All rows are made from the same 10 directions, up to rounding. Whole rows:
[[-1.10 -1.48  0.38  0.06  2.20  1.36 -1.46  0.44 -0.43 -1.33  0.63 -0.28
  -0.50 -1.48 -1.40 -0.25 -1.13]
 [ 3.45  1.83  1.17 -0.52  1.14  2.04 -3.69 -2.11 -1.08 -4.14  0.75  0.46
   0.34 -2.62  0.17 -1.01 -0.57]
 [-1.36  2.06 -0.57  1.94 -0.10 -3.01  2.74  0.61  1.49  0.93 -2.28 -0.98
   3.39  0.08  0.42  1.46  1.59]
 [ 0.90 -1.50  0.10  0.05 -0.31  0.98 -1.05  2.59  0.78  2.23  1.95 -2.05
   0.12  1.98 -0.14  2.55  0.39]
 [-0.56  2.10 -0.20  3.03 -0.24 -0.29 -4.01 -2.25  3.30 -1.66  6.25 -1.77
  -2.18  1.95  0.06 -3.56 -4.30]
 [ 1.70 -1.79 -3.58 -2.63  1.14 -0.57  2.51  4.54  0.75  2.94 -1.13 -0.85
   0.66 -0.51  0.52  1.88 -0.43]
 [ 1.00  1.40  2.65  0.91 -0.53  0.16  2.16 -1.89 -1.75 -3.37  3.08  1.88
  -5.62  2.15 -3.79 -0.70  3.23]
 [-0.06  0.55  2.03  0.74 -1.43 -0.56  0.61 -1.62  0.27 -0.26  1.71 -0.57
  -1.43  3.51 -1.92 -0.19  1.81]
 [-2.01 -0.18 -1.58 -0.03 -1.86 -0.32  3.02  1.69  0.87 -0.57 -3.73  1.16
  -0.21 -1.10  2.30  1.56  1.06]
 [ 0.81 -1.48 -3.32 -1.19 -1.01 -0.46 -0.52  2.32  1.41 -0.03 -2.35 -0.80
  -0.29  0.19  0.10  0.27 -2.83]
 [-2.17  0.91  1.83  1.29  0.26  0.23  1.53 -0.31  0.83  0.12  0.77 -0.43
   1.23  0.02  1.17  1.22  2.63]
 [-1.15 -0.74  1.16 -1.36  0.05  1.41  1.00  0.04  1.15 -0.20 -0.44 -0.91
   1.31  0.29  1.31  1.06  2.02]
 [ 0.38 -0.84 -2.35 -0.30  2.81 -2.38  0.85  1.35 -1.18  2.45 -0.13  0.17
   0.36 -0.97 -2.56 -1.36 -2.43]]

The start of a row, then its end:
[-0.93  0.10 -1.22  1.88 -0.32 -0.95  0.22  2.33  1.48  1.67  0.51 -1.24
  0.72  0.48  0.70] | [ 1.70 -0.55]
[-2.50 -1.54  0.84  1.78 -0.36  1.10 -1.70  0.72  0.32  2.81  3.43 -0.56
 -1.18  1.27  0.94] | [ 0.27 -1.12]
[-0.17  0.19  0.06 -0.23  1.45  0.30  0.16  0.72 -0.85  0.43 -2.34  0.25
  3.23 -2.99  1.51] | [1.39 0.89]
[ 0.12 -1.04 -2.62 -5.18 -0.94  1.41 -0.68 -2.09  3.56 -0.31 -0.14 -0.62
  0.34  0.29  4.14] | [-4.51 -3.68]
[ 0.22 -1.17  2.49  2.40 -0.59  0.92 -0.58  0.95 -5.60  0.48 -0.99  3.04
 -2.68 -1.03 -2.58] | [2.81 2.37]
[-1.43 -0.59 -0.85  1.58  0.58  0.70  0.13  2.34 -1.10 -0.04 -0.86  1.38
 -0.81 -2.89  1.02] | [ 1.64 -0.36]
[ 0.98  0.64  1.31  1.76 -2.10 -1.89 -3.08 -3.61 -1.80 -0.26 -0.13  0.45
 -1.07  2.93 -3.38] | [-2.51 -1.97]
[-0.19  0.47  0.56 -0.63 -1.84  0.89  1.22 -0.06 -1.70  2.63 -1.98  2.24
  1.62 -1.83  4.67] | [1.41 2.24]
[-1.20  0.74  2.67  1.81 -2.14  1.91 -1.08 -0.66 -0.20 -4.63 -3.79  0.25
  1.04 -1.16  0.81] | [3.13 3.01]
[ 0.94  1.44  2.22  2.85 -0.12 -0.79 -2.76  0.75  1.72  3.16  1.73 -4.31
  5.84  2.44  0.50] | [3.67 1.72]
[ 2.48  1.93  0.59  2.01 -0.28 -1.23  0.94  0.78 -2.67  0.22  0.22  1.55
 -1.02 -0.44 -1.47] | [1.86 2.16]
[ 1.63  1.37  0.38  2.64  0.75 -1.62 -0.43  1.03  0.00 -3.87 -1.11 -1.45
 -0.18  0.64 -4.93] | [2.09 0.88]
[ 2.87 -0.44  2.13 -1.26  2.77  1.28 -1.17  0.92 -1.02  3.10  3.40 -2.11
  2.82  0.56 -0.69] | [2.00 2.26]
[-0.14  0.51 -0.90  2.22 -0.96 -1.94 -0.93  0.53 -0.39  2.51 -0.14 -0.08
  0.75  0.66 -0.05] | [ 0.23 -1.52]
[ 0.76  2.20  0.57  1.51 -2.43 -1.56  0.93 -1.69  0.54 -2.82 -0.52  0.36
 -1.86  2.22 -1.63] | [-0.39  1.13]
[ 0.76  0.16 -2.81 -2.64 -2.58 -1.94  4.67  0.98  1.35 -0.20 -4.46  0.75
 -0.42  1.20  0.86] | [0.22 1.14]
[ 1.53  1.09  0.71 -2.92 -1.68  0.88  0.27 -2.71  2.83 -2.14  0.71 -1.36
  0.29  2.52  1.43] | [-1.74  0.98]
[ 0.20  3.60 -0.48  5.44 -2.11 -1.51 -0.47  1.34  1.18 -1.05  2.14  0.09
 -1.50  0.20  1.07] | [1.99 0.13]
[ 2.73  2.52  0.68 -0.50  2.06  0.48  2.32  0.81  1.11 -1.23  4.16 -0.78
 -0.60 -0.16  0.10] | [1.02 3.17]
[-2.26  0.61 -1.91 -0.12 -1.30  2.08  0.53 -0.33  1.34 -1.89  1.75  2.90
 -4.12 -2.82  5.13] | [-2.52 -2.21]
[ 1.05  3.82  0.27  4.90 -2.47 -3.25 -0.40 -2.19 -3.96 -1.27 -1.96  4.02
 -2.00 -1.29 -1.41] | [-0.75 -0.23]
[ 2.77 -0.93 -1.25 -1.38 -4.11 -0.82 -0.42  0.56 -0.70  2.20 -2.35  0.21
 -0.73  3.14  0.10] | [ 0.84 -0.38]
[-0.02 -0.55 -0.35 -2.85  0.62  0.20  0.43 -1.59  0.13  3.01  0.88  0.28
  1.45 -0.02  2.31] | [-2.51 -0.82]
[ 1.10 -1.55 -5.04 -1.13 -0.14 -0.11  0.32  4.93  2.76  0.32 -0.56 -1.33
 -1.29 -0.51  1.03] | [ 1.20 -3.34]
[-7.91 -3.55 -0.80  0.41  2.71  1.61  0.92  1.37  2.05 -1.58 -1.70 -0.22
 -0.12 -3.09  0.72] | [-0.77 -2.22]
[-2.90 -1.13 -1.56  3.32 -3.32 -1.30 -1.79  2.06  2.91 -0.52 -2.84 -2.27
  0.35  2.43 -0.43] | [ 2.09 -2.42]
[-0.75 -0.26  0.00  2.59 -2.42 -0.26  0.03  1.41 -0.87  1.18  0.93  1.04
 -2.98  1.42 -0.13] | [1.51 0.15]
[-0.48  1.16  2.03  2.25 -0.90  1.40 -2.41 -1.05  0.29 -1.54  1.74 -0.28
 -0.12 -0.03  1.08] | [0.72 0.53]
[ 1.77 -1.37  0.86 -2.21  0.78  3.23 -0.79  1.15  0.22 -1.34  2.32 -0.68
 -1.67  0.08  0.15] | [1.13 1.15]
[-2.80 -2.38 -1.47 -1.71  2.19 -1.56  3.45  0.99 -0.29  3.00 -1.10  0.35
  0.21 -0.10 -1.38] | [-1.32 -0.62]
[-0.31  1.97  0.60 -0.19 -0.71 -2.57  2.01 -3.34 -1.89  0.90 -3.30  2.15
  2.21 -0.68  0.41] | [-2.01  1.11]
[-3.14 -1.63  1.79  1.17 -3.91  2.11 -0.29 -0.20  0.02 -1.21 -1.31  1.00
 -2.67  1.61  1.37] | [1.59 1.39]
[-0.62 -0.07 -0.22 -0.61 -0.44  2.00  0.90  1.24  0.49 -1.73 -1.12  0.85
 -0.42 -2.18  2.76] | [1.53 1.29]
[ 0.60 -0.27 -0.86  1.51 -1.74 -0.53  1.61  2.14 -1.57 -2.38 -1.94  1.78
 -4.15  0.22 -2.58] | [2.00 0.92]
[ 2.00 -1.92  1.17 -1.96  0.68  0.67  0.50  1.00 -2.73  5.86  2.94  0.28
 -0.22  1.77 -0.34] | [0.88 1.66]
[ 0.18  0.38 -0.44  3.22 -2.22 -1.23 -3.16  0.40  1.19 -1.59 -0.81 -1.71
 -0.29  2.16 -2.08] | [ 0.97 -2.17]
[-3.64 -0.84 -0.65  0.87 -0.13  1.25 -0.31 -0.17  2.21 -4.61 -0.59  0.11
 -2.65 -0.99 -0.10] | [-1.23 -1.90]
[ 1.36 -0.76 -1.96 -0.68  0.04 -0.59  1.74  3.63  0.73  2.33 -0.16 -1.04
  0.36  0.61  0.24] | [2.50 0.60]
[-1.19 -0.29 -0.18  0.92  0.36 -0.78 -0.09  0.18  0.75 -0.23 -0.15 -0.85
  0.22  0.61 -1.26] | [-0.10 -0.70]
[ 3.17  3.77  0.25  1.69  3.34 -1.37  1.66  1.10  0.21 -2.44  2.52 -0.85
  0.77 -1.64 -2.11] | [1.49 2.48]
[ 0.18  2.99 -1.95  2.05 -1.23 -2.99  1.86 -1.03  0.36 -3.78 -2.37  1.76
 -1.94 -0.80 -1.32] | [-1.61 -0.97]
[-4.39 -2.71  3.01  2.99 -1.86  0.01 -1.50 -0.14 -2.17  2.24 -3.09 -0.10
  1.46  1.62 -1.61] | [2.57 1.18]
